The same things were measured in two ways. Each way mixes the same 4 hidden numbers, adds some noise and spreads widely along 2 directions of its own, which tell nothing about the thing.
Some things both ways: the first way, then the second way.
[ 13 -17   1   5   3 -33  22   0 -14   6  -1   6 -12]
[-14  -9  -7   8  -9 -15  -2  -2   3 -10 -13]

[ -5  30  35 -11 -16  -5 -13  -2 -14  -1  -9 -10   8]
[ -7   9  13 -12   7  -6  19 -18 -16  21  -9]

[-37  18  42  -8 -22  -6 -17 -23  -7  40  11  11  17]
[ 17   9  23 -27   6 -19  -9  -7  -4  22   9]

[  2 -38   9 -42  30  50 -21   7  18 -16 -16 -16 -14]
[ 12  13 -15  14   8  39   9  14   1   0  17]

[  2   0  11   5   2  -4   2 -12   6 -11  -9  -7  -3]
[ -4  -2  -7   7  -1 -10   2  -6   1  -2  -7]

[-11  11   8 -13 -12   9 -50  -5 -11 -18 -11  -9 -19]
[-19   3   9  -2   0   2  10 -20 -20 -17   5]

[-18  11  44 -36  -6  15 -19   2 -13  21  -1  -5  15]
[ 14  17  14 -19  16  11  13   2 -11  26   8]

[-18 -40   1  -7  18  20 -10 -15  22  -4  -9  -5 -17]
[ 39  -8  -7  -5 -10  12 -39 -11  -4   3  36]

[  6 -43 -25  14  17 -10   8  -8   9 -23 -14  -3 -33]
[-14  -5 -11  22  -7  -6  -4  -2   3 -27  -5]

[  5 -12  14  -8   6 -13  12   7  -9  -2  -8  -3  -4]
[-2 -9  1 -6 -1  2  3  9  1  1 -7]

[-13   2  16  -6  -8  -9 -10  -5 -12   0  -8  -3  -4]
[-11 -11  16 -18   2  -7   2   8  -1  -2  -6]

[ -5  -1  15   8   3   1   4 -13  11 -12 -12  -9  -5]
[ -9   8   1   6   2  -8  11   6   3   3 -12]

Other things, the second way, with their names:
K_617: [-27  -2   3  -1   2  12  23 -10 -19  -9  -5]
K_167: [ 2 -7 -4  3 -4 -2 -5 -6  4  3  0]
K_809: [ -9 -13  -9  12  -6  16 -14   0  -2 -38  16]
K_319: [-28 -14  -1   1  -6 -13   3  13   8 -17 -18]
K_949: [-12  -9   0   0  -4   3   5 -18 -16 -12   0]
K_942: [-13   6  -3   9   6  -2  15  11   9   4 -18]
K_223: [ 11  23  -1   9   7   4   6 -20  -8   7  11]
K_65: [ 28  -9   7 -30  -4 -11 -17 -12  -4  33   6]
K_660: [-28  13   2  10   9  -1  27   7  -1  -5 -22]
K_458: [ -7 -17  14 -15  -9 -27 -25 -11  -6 -21   7]
K_401: [ 15   2  -8   5  -3   7 -11 -13  -5  -2  14]
K_709: [-13 -15 -12  -5  -4  -1  13  24  11  15 -32]
K_788: [ 36  24   2  12   8   7 -25  -8   4  -4  42]
K_514: [  3   3 -10  17  -2   5  -3   2   8  -5   0]
K_971: [ -2   8  14 -18   8  14  17  -1 -15  14   3]
K_448: [  3  13 -13  32   2  23  -2  -4  -3 -33  24]
K_943: [  3  -4  13 -28   6  -2  11  -2  -8  33  -7]
K_757: [ 18 -19 -11  -4 -12   2 -25   7   9  -2   7]
K_208: [ -5   6   7   2   5  13   7 -11 -14 -14  13]
K_785: [ 37 -22 -23   1 -12  20 -38  29  23   2  20]
K_571: [ -1  14 -28  36   5  24  13  29  20  -4 -12]
K_561: [10  1  1 -4  0  9 -7 -8 -8  1 17]
K_312: [-9  1  2 -3  3 10 12 -5 -8 -2  1]
K_385: [-16 -13  -2  -5  -4   2  13 -12 -10  -3  -9]
K_956: [-30  14  -9  25   5   0  33   3   2  -5 -30]
K_804: [ -1  -9  -2 -12   0   9  -1  11   2   4  -2]
K_459: [ 12  -3  11 -12   0   7 -14  -5  -7  -6  21]
K_612: [ 24   0  -2 -19   5  13  -8  16   4  27   7]
K_536: [ 7 -2 -5  4 -4  8 -5 -3 -4 -7  9]
K_494: [ 10 -24  17 -21 -12 -30 -36 -17  -4 -13  15]
K_902: [ 1 -7  3 -6 -3 -2 -6  8  5  5 -3]
K_232: [  8  17  16 -17  13  -8   5  21   9  24  -3]
K_743: [-40   3  -7  24   1  -6  31   9   5 -17 -31]
K_829: [ 19 -11 -11   8  -7  -5 -27  -6   4  -6  15]
K_648: [ 10 -29  -5 -20 -14  -6 -20   4   5  14  -5]
K_216: [  4  24  30 -15  13  -9   6 -32 -26   6  23]
K_817: [  4  -8 -11   7  -8 -17  -9  12  16  12 -20]
K_122: [22  2 -2 -6  0  9 -9 -6 -5 14 14]
K_382: [-1  2 -4  3  2  5  8 19  9  5 -9]
K_406: [ -8 -24  -8  -8  -9  -9  -3  26  13   7 -25]
K_73: [  9  10 -19  11   4  23  12  23  18  16 -10]
K_818: [ 4 24 -1 17  9 -7  9 -1  7  7 -2]
K_321: [-6  7 -8  8  6 37 21 19 -1 -3  0]
K_570: [-23   0 -12  11   2  15  21  26   9  -3 -19]
K_661: [-41  16   5  16   9  11  44  -7 -13 -22 -18]
K_939: [-16  -7  -8   9  -5   4   5   5   3 -12 -12]
K_403: [  6 -16  -6  -6  -6   8 -11  19  10   0  -2]
K_305: [-24  -2   5  10  -4 -12   3   5   3 -25 -11]
K_183: [-10 -22  14 -18  -9 -18 -16  -2  -4 -18   4]
K_798: [ -1  -5  23 -30   3 -14   2   9  -4  16  -5]
K_52: [ 2  3  5 -7  5 13  7  7 -3  7  3]
K_141: [ 5 24  0 15 10  4  9  4  7  2  5]
K_236: [ 24 -22  11 -32  -9  -6 -33   4  -2   4  23]
K_226: [-27   9  16   3   4 -31   7 -10  -7 -20  -7]
K_135: [ -6   8  -4   5   5  16  17   8   1   6 -11]

Some of these things the first way, each followed by its name:
[-35 -12  -6  42 -12 -31  -8 -37   8  -1  -5   6 -20]	K_494
[  0 -12  14  -8   2 -15  14   0  -7  11  -3   1  -1]	K_902
[-16 -38   5  -8  14  16   0 -13  16   5  -6  -2 -11]	K_141
[  2  -5  27 -25   6   6   5   1   0  12  -2  -1   5]	K_382
[-12  27  55 -25  -3  40 -18 -13  16   1  -7 -18  22]	K_612
[  5  -9  14   8   8  -2  13  -6  11 -17 -15 -11  -8]	K_942
[ 24 -22  -9  10  13 -25  23   6  -6 -26 -17 -10 -21]	K_743
[-26  -5  18   0  -6   1 -16 -21   4   9  -4   0  -3]	K_236
[-32  14  51 -23 -13  10 -13 -18  -1  40  10   7  24]	K_232
[-14 -26  -5  -6   8  19 -36  -8   6 -28 -19 -17 -28]	K_208
[-29  -5  -5  30 -12 -10 -26 -28   6 -18 -15  -5 -24]	K_183
[  2  -5   9   3   5  -4  -2  -4   3 -21 -16 -11 -13]	K_660
[ 31 -52   2 -33  40  18  35  17  15  -4  -6  -7  -9]	K_571
[  6   6  26 -21   6  21  -9   5   4 -17 -17 -17  -1]	K_135
[  1 -26  16 -26  10 -10  15  10 -11  22   2   6  -2]	K_122
[ 23 -18  29 -36  24  19  25  15   7   1  -7 -11   8]	K_73
[ 11  -3   4  16   1 -15   4   4  -5 -41 -25 -20 -17]	K_385
[  8  -4  15  20   2 -28  33  -4   0 -12 -13 -10  -3]	K_648
[-36 -33  13 -35  10  39 -39 -28  21  35  12  11  -6]	K_788
[  9 -14  -8 -12   4  -1 -22  14 -16 -35 -20 -16 -28]	K_661
[  3 -49 -25 -10  21  15 -22  -2   6 -27 -14  -8 -38]	K_809
[ 26 -20   1 -13  14 -21  25  16 -15  -4  -7  -4 -10]	K_956
[-35  25  36  20 -20   7 -23 -28  11 -13 -17 -16   6]	K_798
[  4  -2   2  -5  -3  -5 -17   5 -11 -24 -17 -13 -19]	K_949
[ -4  15  34 -41  -3  23 -27   1  -6  11  -1 -10   9]	K_52
[  9 -49   7 -23  36  22  23  -3  22   5  -4  -4  -7]	K_785
[ 11  10  13 -11   1  11 -12  -2   0 -20 -14 -14  -7]	K_939
